The rows are grouped in 4 different ways at once. Each group adds its own fixed numbers to the row, and there is some noise. The rows also spread widely along 11 directions, which tell nothing about the answers.
In the rows, 128 means zero.
Some rows, each with its group in each grouping after it:
[114 142 155 121 149 149 142 122 131 104 139 122  91  99 115 170 146  96
 115 107 166 155 112  85 104] : Z_390 (3) Z_389 Z_766
[ 93 112 114 181  94 137 166 143 109 103 155 166 106 116  80 116 141 145
 143 165 160 127 109 138 110] : Z_337 (3) Z_89 Z_279
[163 202 126 119 151  83 143 109 102 101 146 112 125  96 143 170  81  83
  85 127 146 129 105 103  84] : Z_390 (0) Z_389 Z_766
[129 167 136 120 138 119 122 108 129 139 115 132 129 148 104 127 109 134
 129 138 127 122 122  82  96] : Z_581 (1) Z_89 Z_279
[103 182 153  84 159 147 119 122 152  96  91  98  92 136 141 144 104 109
 128  76 129 109 152 101  83] : Z_9 (0) Z_161 Z_230
[125 127  67 160 110 118 168 170 103  75 163 130 155 122  94 122 107 142
 106 161  97 133 120 129 123] : Z_510 (1) Z_161 Z_230
[163 148 147 102 140 110 162 114 128 121 160 126 131 113 133 135 140  89
 112 140 136 160  89  99 144] : Z_510 (2) Z_89 Z_164
[178 169  92 159 124 138 110 148 112  77 123 129 126 121 102 148 118 118
 118 130 172 112 108 113 134] : Z_337 (2) Z_389 Z_31
[185 158 149 138 187 136 107 127 122  87  82 121 147 101 169 109  90 125
 129 142 118 117  76 169 106] : Z_9 (2) Z_89 Z_31
[117 170 116 148 142  97  78 115 126 145 132 123 115 139  92 117  98 144
 122 154 181 109 127  66  71] : Z_581 (2) Z_389 Z_164
[148 150 120 142 149 138 128 143 118  76 121 125 124 102 139 120 107 120
 111 107 122 112 108 154 123] : Z_255 (3) Z_161 Z_164
[118 148 137 123 164 134 137 129 117 119 127  99 144 133 138 157  97 140
 117 138  93 160 121 102  84] : Z_255 (3) Z_389 Z_230
[103 123 131 112  91 115 150 147 143 110 145 126  88 127  80 116 143 122
 117 109 154 108 137 127 135] : Z_390 (1) Z_161 Z_766
[155 136 105 159 131 124 119 139 100 120 126 137 145 138 100 138  92 136
 114 140 118 134 106 126 128] : Z_510 (1) Z_389 Z_766
[140 155 187 102 123  80 161  89 123 140 130 142  92 124 156 103 108 108
 130 116 138  82 112 181 106] : Z_255 (3) Z_89 Z_279
[145 107 150 147 172 123 124 106 111 120 160 133 131 105 140 147 129 107
  96  90 135 103 139 105 134] : Z_255 (3) Z_161 Z_230
[159 121 135 135 117 124 134 131 123 115 139 134 127 133 111 139 131 121
 126 125 141 127 108 147 150] : Z_9 (3) Z_389 Z_31
[ 67 102 144 162 126 161 119 121 147 139 133 161  88 153  72 103 146 144
 141 138 172 120 157  66 107] : Z_255 (3) Z_389 Z_766
[134 120 185 107 114  89 153 110 101 148 123 131 109 117 162 131 105 113
 132 101 120 110 107 228 118] : Z_581 (3) Z_161 Z_766
[132 145 155 126 143 159 116 117 119 115  88 130 105 123 126 148 123 112
 145  98 140 125 114 122 118] : Z_581 (0) Z_161 Z_279
[180 155 118 126 129  96 154 124 101 103 139 125 137 100 133 148 106  95
 104 135 125 135  82 138 135] : Z_510 (0) Z_161 Z_279
[ 92 108 142 125 112 181 145 165 141  81 113 132  90 124  93 103 152 135
 159 143 136 157 104 142 125] : Z_581 (1) Z_389 Z_164
[129 142 133 140 171 165 110 148 105  96  85 114 122  97 136 170 113 137
 131 112 105 154  96 141  85] : Z_337 (1) Z_161 Z_279
[107 104 162 127 129 112 164  88 110 182 159 158 129 132 112 156 148 104
 135 163 131 181 116  76 115] : Z_9 (0) Z_161 Z_279
[ 76  65 158 148 103 141 158 132 114 153 151 147 107 134  99 140 159 153
 154 117 123 138 135 150 127] : Z_390 (3) Z_161 Z_279
[135 150 138 133 188 141 137 129 132  77 124 128 137  95 157 101 105 125
 113 142  92 131  99 122  90] : Z_390 (1) Z_89 Z_164
[192 162  90 130 143 124 148 146 105  75 139 109 163 115 115 154  99 106
  91 157 111 162  77 102 142] : Z_510 (1) Z_389 Z_230
[ 76 137 157 129 115 140 100 164 145 112 107  93  69 119  90 152 136 163
 153 104 171 131 130 139  76] : Z_337 (0) Z_89 Z_31
[142 120 116 159 120 114 105 141  85 159 121 120 163 150  96 171  86 152
 121 127 103 151 116 141 136] : Z_9 (0) Z_161 Z_766
[152 172 131  92  94 128 122 154 123  94  90 103 106 169 113 137  84 134
 129  52 102  71 145 198 149] : Z_581 (1) Z_389 Z_766
[179 118 129 126 112 138 132 121 122 135 113 151 140 151 101 112 124 108
 120 131 129 136  97 124 188] : Z_510 (1) Z_161 Z_766
[ 77  60 167 124 149 191 137 145 157 128 119 120 123 148  86  98 173 158
 161 175 123 184 124  68 136] : Z_581 (2) Z_389 Z_230

New rows. What belongs after each?
[137 102  86 182 167 177 135 180  97  24 155 119 140  86 127 163 131 126
 107  58 102  91 147 142 153] : Z_510 (2) Z_161 Z_230
[139  90 174 132 142 137 128 120  85 180 132 128 152 145 139 189 127 134
 152 129  93 197  98 155 136] : Z_9 (2) Z_389 Z_164
[129 137 126 122 127 176 152 133 147  81 115 143 121 138 127 100 135 117
 131 111 116 121 122 120 152] : Z_390 (3) Z_161 Z_164
[ 86 135 128 143 109 142 180 156 119  62 156 145  99 114 122 118 123 122
 140 109 114 109 137 173 112] : Z_9 (0) Z_89 Z_164
[151 134 137 133 135 125 176 108 118 108 160 159 127  96 116 131 144  63
  97 156 158 158 101  70 148] : Z_255 (0) Z_161 Z_766
[138 120 120 120 156 125 143 140 132  86 168  99 148 115 101 134 131 120
  89 136 117 139 131  60 144] : Z_581 (0) Z_389 Z_230
[ 92 134 145 129 103 111 148 150 106 133 152 114 103 127  87 177 125 138
 126 105 131 145 133 140 101] : Z_255 (1) Z_89 Z_766
[125  86 109 187 148 163 100 166  94 109 144 132 149 132  90 158 121 165
 125 112  94 144 131 121 140] : Z_255 (1) Z_389 Z_164
[130 136 145 108 135  77 128 100 108 178 145 132 136 150 128 153 104 130
 116 103  94 108 148 128 107] : Z_9 (1) Z_161 Z_279
[131 125 134 137 137 135 132 117 131 114 152 140 120 132 118 120 129 122
 118 119 136 118 127 101 133] : Z_390 (3) Z_389 Z_164
[131 140 145 117 128 140 153 115 134  99 125 169 104 149 138  83 113 104
 139 119 113  96 134 153 131] : Z_9 (1) Z_389 Z_164
[126 129 141 136 124 119 105 147 104 134 115 104 113 119 101 180 107 130
 122  94 143 141 114 151 117] : Z_9 (0) Z_161 Z_766
[ 78  84 161 145 194 148 111 145 139  85 150 130 103 101 140 107 131 152
 124  65  86  79 170 147  95] : Z_9 (1) Z_89 Z_164
[125 135 134 132 140 131 130 132 116 118 123 120 122 129 116 144 111 139
 127 131 113 136 120 121 107] : Z_337 (0) Z_389 Z_279
[145 129  88 150 128 158 147 174  99  86 140 108 166 110  81 184 138 126
 108 132 116 187 103  88 158] : Z_581 (2) Z_161 Z_766
[168 177 129 129 115 128  98 141  95 134  87  85 134 148  99 195  79 135
 129 135 150 170  81 121 116] : Z_255 (0) Z_389 Z_230
[151 112 118 149  96 107 105 155  98 141 123 121 131 134  80 147 109 149
 114 122 139 130 106 167 152] : Z_337 (1) Z_161 Z_766
[182 134 152 115  80 146 120 106 131 158  58 158 122 190 114  81 106 136
 159 131 138  99  93 186 187] : Z_337 (3) Z_161 Z_279
[132 127 131 113 115  88 134 136 151 127 156 105 127 146 101 104 125 153
 106 130 120 104 143 120 133] : Z_255 (3) Z_389 Z_31
[129 148 130 136 164 171  88 125 145 138  99 109 155 169 105 136 108 168
 128 117 104 153 125  59 124] : Z_390 (3) Z_89 Z_164
[137  97 162 147 143 156 122 129 131 127 118 134 125 130 103 117 133 139
 125 120 133 134 110 125 158] : Z_255 (3) Z_89 Z_766
[127 140 133  81  88  93 184 151 149  91 169  97 103  92 101 135 169 101
 105 138 158 155 101 125 135] : Z_581 (3) Z_161 Z_31
[144 138 110 146 169 182 143 150 130  41 125 125 123 108 127 122 128 109
 121 122 129 122 116  97 133] : Z_510 (2) Z_389 Z_230
[121 134 131 137  89 139 151 135 113 110 130 154  92 132  96 145 137  98
 141 100 171 109 130 152 145] : Z_9 (2) Z_161 Z_766
[155 141 118 140 147 146  85 135 117 140  88 104 151 159  99 151  94 174
 125 131 108 147 105 107 123] : Z_337 (3) Z_389 Z_279
[176 121 176  98 139 147 136 130 126  84  99 105 107 108 157 135 119  96
 123  68 127 101 102 189 171] : Z_390 (0) Z_161 Z_230
[117 149 139 107 140 123 132 129 133 121 128 105 121 116 115 151 126 119
 108 106 135 143 122 102 111] : Z_581 (3) Z_161 Z_766
[129 116 137 133 107 165 103 156 121 124  72 111 122 154  86 134 118 163
 158 113 120 136 107 153 151] : Z_581 (0) Z_161 Z_279
[ 82 172  91 167 163 121 111 140 125  81 153 128 106 107 106 123  96 137
 112 141 149 115 142  65  41] : Z_510 (0) Z_389 Z_164
[126 165 160 122 149 123 125 123 114 126 115 110 103 113 125 165 117 125
 136 112 146 130 108 125  82] : Z_255 (2) Z_89 Z_279
[133 156 142 152 150 148 172  70 103 143 119 200 152 156 167 106 100  90
 142 161 107 126 134  96 106] : Z_390 (2) Z_161 Z_766
[203 140 115 149 177 178  95 124 119  88  70 128 186 172 139 104  62 140
 121 123  70 108 116 120 173] : Z_9 (0) Z_389 Z_230
[178 110 175 111 168 116 117  95 116 169 145 126 154 142 143 145 129 109
 113 122 106 153 112  97 163] : Z_255 (2) Z_389 Z_164
[139 128 141 119 136 129  93 148 135 121 103 106 113 151  97 116 100 155
 116  90 114  93 140 146 138] : Z_255 (1) Z_389 Z_766
[127 140 158 159 166 160 115  74 108 140 115 202 110 155 144 131 105  90
 141  94 140  88 158  98 109] : Z_9 (1) Z_389 Z_766
[134 137 165  97 124  99 123 110 140 133 139 121  98 139 128 108 122 118
 121  95 145  92 129 145 131] : Z_581 (3) Z_389 Z_164
[197 159 115 105 140  95 127 148 133  72 130  81 153 128 128 120  82 135
  83  89 103  79 111 167 166] : Z_9 (3) Z_89 Z_230
[124 101 151 123 163  97  74 145 139 143 145  71 116  88  95 146 136 151
  97 123 155 155  99  93 111] : Z_390 (0) Z_161 Z_164
[161 148 137 121 114 163 141 147 126 101  99 124 127 139  91 141 123 117
 127 129 130 159  90 121 163] : Z_255 (1) Z_89 Z_766
[ 91 137 140 124 115 147 165 153 119  81 117 120  99 124 125 118 120 134
 157 145 132 130 118 165  89] : Z_581 (2) Z_389 Z_230
[115 132 178 111 148 151 155 111 138 118 140 141  98 129 148 149 158 101
 146  82 131 122 146 113 122] : Z_510 (2) Z_89 Z_31
[136 119 124 117  92 120 154 126 134 133 133 155 118 152  79 102 140 119
 131 145 136 122 118 120 157] : Z_9 (1) Z_161 Z_279
[133 106 120 190 149 208  86 173  92  83  76 126 134 136  99 174  96 158
 152  87 111 138 117 164 142] : Z_9 (0) Z_389 Z_766
[113 158 150 158 131 165 110 109 105 130  81 175 105 171 131 136  81 131
 163  75 123  76 156 162 101] : Z_9 (1) Z_89 Z_766
[ 93 155 103 156 140 134 138 119 148  96 134 165 131 164 114  37  87 149
 128 174 102  87 164  76  90] : Z_255 (0) Z_389 Z_164
[ 82 168 133 127 103 174 141 152 121  91  89 118  80 127 107 164 121 123
 158 129 166 161 114 122  75] : Z_337 (0) Z_161 Z_230
[149 130 121 165 167 129 150 106 106  80 169 164 121  82 141 126 137  72
 103 130 169 103 120  88 123] : Z_510 (2) Z_161 Z_230
[146 192 166  88 111 114 136  89 130 153  96 120 114 176 143 137  87 118
 139 107 140 107 118 136 110] : Z_390 (3) Z_89 Z_230
[154 107 144 153 100 127  98 150  99 133 123 120 114 130  92 161 137 143
 149 115 171 126 103 171 148] : Z_581 (2) Z_389 Z_31
[117 121 131 130  91 139 181 130 116 118 144 174 111 123 103 120 150  92
 145 174 149 174  91 130 132] : Z_9 (1) Z_161 Z_164
[190 174 159  72 148  89 113 106 149 145  88  90 138 132 161 114  97 120
 110 138 117 143  76 143 120] : Z_510 (3) Z_161 Z_31
[136 160 108 142 129 158 159 119 116  88 121 150 153 165 126 111  92 117
 132 149  99 119 139  92 130] : Z_581 (0) Z_389 Z_230
[134 130 146 154 115 142 126 135  99 109 106 135 109 142 120 132  95 131
 149 125 139 112 117 169 120] : Z_255 (0) Z_389 Z_230
[141 143 145 114 127 127 160 117 132  98 123 143 108 130 130  95 117 113
 127 140 122 109 117 136 129] : Z_337 (0) Z_389 Z_279
[156 182 133 120 127 166 155 127 126  75  98 140 115 139 125 127 109  96
 132 122 138 120 109 117 133] : Z_255 (1) Z_89 Z_230
[132 129 132 142 129 144 117 145 106 119 128 125 119 129 107 160 124 128
 142 126 144 155 103 135 123] : Z_9 (2) Z_389 Z_164
[163 106 121 171 163 123 140 131  77  85 164 136 156 105 150 163  99 120
 102  96  97 101 125 171 137] : Z_9 (3) Z_389 Z_230
[144 150 131 155  97 158 149 116 104  98 123 188  91 134 118 122 123  89
 153 131 171 114 100 148 134] : Z_390 (1) Z_389 Z_164
[133 167 122 143 145 145 102 124 119 112 108 130 107 146 107 143 104 133
 134  98 143  89 144  99 103] : Z_255 (2) Z_389 Z_279
[108 158 149 113 132 111 125 130 133 109 134 107  81 106 123 132 115 117
 126 126 162 130 109 125  79] : Z_390 (0) Z_389 Z_164
[171  97 131 162 148 135 106 109 132 122 154 162 147 141 103  94 130 126
 107 109 140  89 126 104 193] : Z_9 (3) Z_89 Z_164
[120 170 147 105 170 128 121  95 161 113 136 120 115 141 123 125 118 111
 104 102 150  99 151  43 101] : Z_9 (3) Z_89 Z_230
[138 106 113 131 107  95 146 152 138 110 162 117 137 116 101 104 140 147
 101 149 123 124 120 140 145] : Z_337 (3) Z_161 Z_31
[153 141 135 120 160 155 120 115 148 121 120 113 149 149 110 131 125 129
 112 129 126 149 110  52 148] : Z_510 (3) Z_89 Z_230
[141 158 138 123 138 131 159 129 118 100 140 126 131 112 136 139 123 110
 127 141 126 151  94 123 117] : Z_390 (2) Z_89 Z_164
[179 119 124 142 155 124  80 152 111 125 116  86 164 118 117 173 110 153
 101 103 105 146 110 126 149] : Z_337 (0) Z_161 Z_31
[138 159 159 101 145 122 124 135 155 103  91 103 104 124 121  82 105 133
 124 134 139 106 105 145 115] : Z_255 (2) Z_89 Z_766
[168 148 148 106 142 104 116 115 133 106 166 113 100 115 122 150 132  94
  85  49 157  79 141 113 158] : Z_255 (3) Z_389 Z_164
[117 152 135  98 137 179 156 170 136  54 114  80 109 123 116 172 128 120
 124  90 104 158 128 111 127] : Z_255 (0) Z_389 Z_230
[161 138 156 122 121 123 129 112 118 133 117 136 111 140 121 128 114 108
 130 117 154 111 110 146 148] : Z_390 (2) Z_389 Z_766
[108 150 159 100 104 118 144 127 123 135 108 119  88 124 112 142 137 119
 153 126 159 136 106 145  99] : Z_581 (2) Z_161 Z_279
[126 136 136 136 142 136 113 130 121 112 120 133 122 146 127 122  95 135
 133 109 108 109 136 143 117] : Z_9 (0) Z_389 Z_164
[147 147 131 102 112 165 174 130 147  71 133 147  95 117 126 119 159  73
 124  98 151 133 105 119 172] : Z_510 (3) Z_161 Z_164
[175 114 146 123 123 130 131 146 119  92 136 114 107  99 103 161 137  99
 105  90 162 130  87 164 175] : Z_9 (3) Z_389 Z_766
[150 151 119 112  97 102 163 134 126  88 142 135 102 107  99 112 128  86
 111 157 179 124  90 134 132] : Z_9 (1) Z_161 Z_230
[151 149 129 109 118  93 143 139 125  85 154 110  93 104 100 143 123 101
 102 100 156  96 117 140 135] : Z_9 (0) Z_389 Z_279
[ 83 126 208  71 153 119 116 101 161 152 125  94  69 131 122 133 143 114
 135 104 164 132 141  81  87] : Z_581 (0) Z_389 Z_230
[ 98 162 151  93 145 127 128 141 152 113 128  65 106 119 108 166 125 143
 115 110 143 155 117  85  82] : Z_390 (3) Z_89 Z_230
[109 130 169 118 144 136 153 113 128 128 150 143 107 119 137 133 148 110
 137 125 138 146 124 110 113] : Z_337 (2) Z_89 Z_164
[101 131 155 131 135 125 133 120 118 147 116 133 124 149 118 129 105 146
 148 157 121 147 115 127  81] : Z_9 (1) Z_89 Z_230
[171 120 139 118 181 167 123 118 147  87 127 121 140 121 123 114 144 103
 102 139 139 140 112  52 163] : Z_337 (2) Z_389 Z_230
[101  10 176 150 149 119  67 147 128 194 152  98 133 143  80 138 149 202
 132 111 110 155 127 145 153] : Z_9 (3) Z_389 Z_164
[124 121 167  81 138 117 160 116 139 150 149 111 129 148 142 136 133 124
 124 118  85 168 118 123 133] : Z_510 (3) Z_389 Z_164
[132 116 102 152 134 141 141 169 115  81 145 114 138 105  94 139 132 132
 103 117 119 130 127 121 148] : Z_255 (2) Z_161 Z_766
[196 150 172  86 100 143 162 111 134 105  95 138 104 143 134 112 122  78
 127 109 147 121  83 176 194] : Z_255 (3) Z_389 Z_766
[151 155 153  93 128 109 165 115 140  90 160 117 101 109 122 143 141  80
  98  96 168 108 115 114 144] : Z_9 (3) Z_89 Z_230
[182 113 142 134 206 135 105 144 137  63 124  97 149  84 143 115 107 130
  77  76  94  90 110 151 161] : Z_9 (3) Z_89 Z_766
[148 110 149 128 133 115 149 129 107 111 163 137 114 114 123 154 134  97
 114  86 135 103 133 155 155] : Z_9 (2) Z_389 Z_766
[114 166 156 107 148 131 154 120 136 121 122 125 123 136 145 113 114 123
 137 142 106 144 120 113  93] : Z_255 (2) Z_89 Z_164
[135 172 145 117 118 139 142 105 134 117  86 147 107 158 124  95  91 106
 152 178 160 134  98 118 101] : Z_9 (0) Z_389 Z_230
[157 151 164 133 143 184 108  96 125 120  50 161 120 178 147  83  92 120
 175 133 144  94 115 143 135] : Z_581 (2) Z_389 Z_230
[107  66 151 144 125 195 152 165 111  97 129 129 111 101  94 175 189 125
 157 102 131 173 106 136 163] : Z_581 (2) Z_161 Z_279
[165 179 132  89 159 159 127 140 138  81  59  91 146 124 142 120  93 119
 123 152 101 166  74 122 112] : Z_581 (1) Z_161 Z_230
[181 164 119 145 187 148 110  98 110 102 133 141 161 121 143 152 108  96
  96 119 125 139 109  60 132] : Z_581 (3) Z_389 Z_164
[132 137 168  95 127 141 118 123 151 133 102 120  96 156 118  98 127 128
 146 122 140 123 118 129 136] : Z_255 (2) Z_389 Z_164
[130 119 162 120 156 169 107 130 120 127  92 123 128 152 124 152 115 136
 138  83  92 134 135 132 134] : Z_581 (1) Z_389 Z_766
[155 141 148 141 193 159 110 125 119  94 103 131 136 100 153 126 109 118
 125 127 105 152  81 124 108] : Z_510 (1) Z_89 Z_164
[123 118  78 176 164 166 109 179 115  76 139 114 173 131  93 134 107 180
 112 122  63 144 129  96 127] : Z_510 (1) Z_89 Z_164
[128 170 144 120 130 151 152 132 132  83 127 130  92 112 111 145 137  91
 123 105 168 122 121 103 123] : Z_255 (2) Z_89 Z_766
